There are 5 ways to turn a row about zero (a turn may also mirror it). The second row of each pair is the first, turned, with some noise. The first 45 pairs use one turn. New pairs use 3 turns, one after the other, and a turn may come again.
Some pairs, each with its turns in order after it:
[ 22  17  20 -27 -27  25  18   7]
[ 34  -9  27 -28 -19   0  -5 -21]
j465

[ 16 -37   5   3  18  19 -24 -17]
[ 38  10 -26 -16   3  19 -12 -15]
j356

[ 29  42 -11  17   9 -12  -7  20]
[-14  33  10  25   1   3   6  40]
j47

[-28 -16  18   0 -29  30 -25  23]
[ 23   5   1 -25  31 -24  23 -33]
j637

[ 11 -38 -25 -29  15 -29 -26  32]
[-12 -30  24  13   8 -32  29 -45]
j659

[  9 -35  10  33 -17 -13  16  -9]
[ -4  17  -3  24  36 -20 -26   4]
j659

[-23 -35  12 -38  25 -26 -39  37]
[-27 -23  -1   0   7  28 -54  49]
j465

[ -6  31  12 -12  -1 -26  42  18]
[38 12  6  5 17 39 20 -5]
j659

[ -5  36 -31 -11  42  25  -5  36]
[  6  19  39  35 -38  21 -25  20]
j356

[ 25  14  15   0  -5 -24  -2  -3]
[ -6   2 -17  -5  28  11  20   2]
j659

[-17 -18  -4   9 -39 -24 -13  -5]
[-21  10  22  10   2 -36 -12  17]
j465

[  7  18 -39  27 -29  18 -18  42]
[  7 -42 -40  10  25  13  29 -30]
j637

[ 28   2 -12  -7 -31 -28 -19 -13]
[-22  -4   7   0   3 -35 -26 -30]
j465

[ 38   8  -1 -23  -3  21 -30  42]
[-31  21   6 -27 -20 -11  41 -28]
j659

[ 36  10 -21  19 -16  13   0  29]
[-13 -20 -33   9  -1  26  12 -31]
j637

[-31   8 -25 -29   7  30 -24  -6]
[ 13 -30  11  50 -15  19  -6  11]
j465

[ -3 -18 -34  34  23 -13  31   3]
[ -3   3  -3  41  23  36   2 -25]
j47

[ 19  -9  18  18 -28  41 -31  40]
[-10   3 -24  -3 -69   2  19  15]
j47

[ -2 -37  17  12   2  31  31  -3]
[  7  29 -32 -33 -22  -5  20   7]
j356

[ -1  42 -12  -4  36  25   6   2]
[-26  -6  40   0  13  20  15  30]
j47

[-20   0  24  33  27  33  18  33]
[ 42  15 -22 -16  14  21  27  38]
j465

[  8 -37   9 -19  38 -22 -19  -9]
[-31   6  41 -10 -27 -17  18  18]
j637

[-29  40  -1  35  19  -1  -4 -31]
[-27   7  44 -25  17  34  -1   0]
j356

[ 12 -25  -7  42 -27  -6  16 -17]
[-16   0 -49 -11 -12 -27 -15   0]
j637

[ 36  -9  -6   9 -20 -42  27 -34]
[-24  25 -44   5 -35   4  -9  33]
j637

[ 28  17  -4 -26  -4  15  28  -1]
[ 17   2   6 -15 -27  15  -3 -35]
j465

[-12   8   2  -2 -36   2 -36 -35]
[-12  11  -4 -36 -17 -16 -45  -4]
j47

[ 17  16  32 -28 -30  41  -9 -38]
[-12  61   1  -4  42  14 -18 -19]
j637

[-10   7  -5 -35 -24  -5  -1 -39]
[ 11 -35   3 -10  32  -5   6  34]
j356

[ 41   1 -36 -17 -28  33  37  42]
[-16 -10 -56  -1   5  39  38  41]
j47

[ 23 -19 -13   3  11  -1  40 -29]
[-22  -4 -17   8  40   3  18 -26]
j47

[-13 -30   2 -42  16  21  -3  18]
[ -5 -11  52  -4 -20 -16  14  -2]
j659

[ 14   8 -21  29 -42 -18  12  12]
[  9  41   3   0   6 -40 -12 -19]
j465

[  9  -1  23 -32  -4   9  14 -22]
[ -5 -12  -3 -30  17 -25  20  -3]
j47

[-37  40 -10  38 -11 -33  -9 -29]
[ 37 -24 -56  -7   7  19 -34   0]
j659

[-36 -42  36 -31  39  22   8   2]
[ 56  -1   3 -31 -43   4  40   3]
j356

[-28  37 -23  -7  18  -4  20  34]
[-17  13  50  29 -25  -7   5  19]
j356

[ 28   3  22 -18 -17 -21  34 -27]
[-18 -23 -36   9  19   6  35  18]
j356

[ 27  38  36   2 -10 -30   9 -28]
[  4  48 -12  44 -22   8 -16   7]
j637

[ 12  12  15  14 -24 -21  14  27]
[ 17  31 -12  -4  28   4  10 -19]
j659

[ -5 -30 -17 -27  33  38 -33 -42]
[-16 -62 -22  33 -33  11  17  11]
j465

[-18   7   0  18  27  31   8  -9]
[  0 -20  19  -1  15  -8 -37 -11]
j637

[-33 -24  23   9 -28 -26 -20  -7]
[ 25 -14   0 -20  32 -35 -27  -1]
j659

[-26  -7  32 -25   1  -3  -2  21]
[ 15 -27  10  -8 -31 -16  21  -8]
j356

[  6 -16  13 -27 -12 -38  41  28]
[ 53   2 -30   3  29  -7  25   4]
j47

New pairs. What belongs after each?
[ 29  25  -8  19  34 -21  -5  -7]
[  8 -28  19  19  25  13 -27 -20]
j637 j659 j356

[-10  25  24 -23   3  -9 -29 -36]
[-32 -14  16  14 -21  42  12   7]
j637 j465 j659

[ 21  23 -10 -36  36 -26  34  12]
[ 17  14 -47  13  27   8 -43  -8]
j47 j356 j637

[-17 -11 -22  -6   1  35 -39 -21]
[ 22  15   7  -6  -1  32 -32  35]
j356 j637 j659

[38 -9 11 22 33 39 12 42]
[-16  33  26 -10  26 -13  18  58]
j637 j47 j637

[ 29 -37  13 -12  -5 -32  33 -27]
[ 17  -6   7 -50  -1  40 -25   2]
j659 j659 j356

[ 32 -12  38  31  26  13  35   2]
[-29 -50  11  36 -11   0   6  25]
j356 j637 j47

[-22  39 -16 -25  17 -41  21 -31]
[-29 -11  42  20 -52 -16  -8   1]
j47 j465 j659

[ -3  36  41 -35  37 -36 -12  -4]
[ -5  53  43  31  -9 -35  -3 -11]
j465 j465 j659

[-21  -8  -5  38  10 -39 -24  -6]
[ 14  21  -8 -28 -15  -5  38  32]
j356 j465 j356

[-20 -25 -28 -12  -7  28   8  26]
[-14 -16   7  -6  -2  32 -33  32]
j356 j659 j637

[ 36 -27 -22 -24  31 -22  11  17]
[-26  36  35 -24  28   9  -1  13]
j47 j356 j47

[ 12  30  40  40 -10 -36  22  41]
[ 15   8   2 -75  17  12 -31 -23]
j465 j659 j637

[ 26  34 -21 -37   5  -2 -41  12]
[-46  13 -31  20 -15   4  -5 -39]
j659 j659 j356

[ 26  24 -26  21  23 -33 -38  15]
[-15  -4 -32  48  38 -14 -21   8]
j47 j637 j659

[-15 -42  20  26  27  29 -20   5]
[ 13   5   9  16  28   3 -40  47]
j47 j637 j47

[ 36 -40  23 -29 -32 -38 -16   1]
[-17 -29  17  52 -12  28 -43  -6]
j356 j356 j637

[-28  10 -16  -2 -32  11 -33 -29]
[-20  -7 -23  20 -19 -19   6 -47]
j659 j47 j659

[  7 -21   7  10   7 -38  28 -14]
[-11  17 -14   6  46 -11  -5  14]
j637 j659 j47

[ 17   4 -41   2  -6 -30  22  -2]
[-13  19  28 -34   2  23 -12  18]
j659 j47 j356

[ 14  26  19  37 -39  36  38 -41]
[-28   8  14  50  -8  22 -29 -59]
j637 j465 j47

[ -8  12  21  43 -29  33  24  41]
[-21  23 -20  62 -26  24   5  -4]
j356 j637 j356

[ -1   2   7  23  42 -20   8   3]
[ 12  26   0 -24  13 -34  -4  10]
j659 j47 j637

[ 21   1  27  -4 -32   9  40  28]
[ 15  29 -26  49  -6 -22  -1   4]
j356 j637 j356

[  2 -33  38  20  31 -37  22   9]
[ 27  38 -37   0   2  12 -47  13]
j356 j465 j637

[13 21 19  2 29 38 14 16]
[ 16   1  12   6  -2 -13  52  17]
j356 j356 j637

[ 41  -1 -25   5  -2  -8 -14  23]
[-26  23  -7  18 -27 -22  -8  14]
j465 j659 j465

[-37  39 -17  42  30 -30 -43  18]
[ -5  12  15  10  12 -76  24 -44]
j659 j659 j356

[-22 -12   8  11  31  39 -33  26]
[  2 -13  34   7  24 -12  49 -25]
j659 j659 j659

[-41 -38 -17 -38 -17  12  39  17]
[-40   2  27 -36  -8 -35  36 -34]
j47 j659 j356

[ -5  23  43  29  34 -14  34 -37]
[ 1 78  2 -3  9 -6 16 28]
j356 j465 j659

[-23  25   9 -36  24  20 -20   4]
[ 12 -20  24   6 -12  35  -3 -38]
j659 j637 j465

[-37  32  12 -12  41 -37   0 -21]
[  5 -21  36 -39 -28  -2  42  21]
j465 j47 j465

[ 25 -42 -30  38 -12  -6  27 -31]
[-28  13 -25  13 -40  20 -44  31]
j356 j465 j659

[ -6  30  11 -30 -35 -20  37 -29]
[ 18 -17 -27 -12 -32   2  54  15]
j465 j465 j356

[ 25 -40 -37  -1 -42 -18  36   7]
[-22  28  46  16 -35  -5  16  45]
j47 j356 j47

[ 22  37  11  -5 -14   1  23 -17]
[-10 -13  -2 -48 -18 -10  -5  -2]
j637 j356 j659

[ 15 -10  -4  25 -39 -11  27  -2]
[ 12  -3  14  15  25 -30 -29 -22]
j659 j356 j637

[-17  35  22 -14 -11 -41  12 -11]
[ 23 -12 -25  11 -42  24   3  20]
j637 j659 j659

[ 25  25 -30  11 -19   9 -16   0]
[ -6  19  23 -18   0  -6  16  37]
j637 j356 j47

[ 15  30  -5 -16 -18 -31  -8  -2]
[ -2 -12  25 -32   5  -5  30  -2]
j465 j659 j637

[ 38 -37  38  30  30  11 -23 -14]
[-14   5  11  61  17 -24 -31 -29]
j47 j637 j356

[-31   9  -2  27 -29 -29  16  -1]
[ 0 31 -4 24 34  0  2 32]
j659 j47 j465

[ 23 -14 -29 -23  10 -40  31 -39]
[-23  -1   5 -20  37   7 -62  -1]
j47 j47 j659

[ 15  38 -41  10 -20  28 -12  21]
[-12 -12   2   2  -5 -11 -14  66]
j465 j465 j637

[ 25  21 -29  26   9  16 -41 -14]
[-34   8   9  12  22 -43  28 -18]
j637 j659 j637

[  7 -42 -29 -20 -39  30   9  13]
[ -5  27   9  49 -34  20  -4  28]
j356 j47 j47

[-28   9   7 -23  18 -10 -10 -16]
[ 19  31   8 -29   8  -3   3  -1]
j47 j637 j47

[ 32  17 -15  -9 -16 -13  -7  -9]
[-36  17 -13  14   0  12 -10   4]
j637 j465 j356

[-34  22  -1 -37  13  14  33  27]
[ 27  24  19  11  14 -50 -22  17]
j659 j356 j356

[30 22 19  2  9  7 34 29]
[ 38  -2 -13  -4  -8 -11  21 -41]
j637 j659 j659

[-34  33 -12  12  22 -20  14  -6]
[-32  10   0 -10  14  -4 -46  -6]
j637 j356 j47

[ -9  34  14 -12 -27   4  25 -17]
[-35  25   2  22   7 -22   9  14]
j356 j47 j659

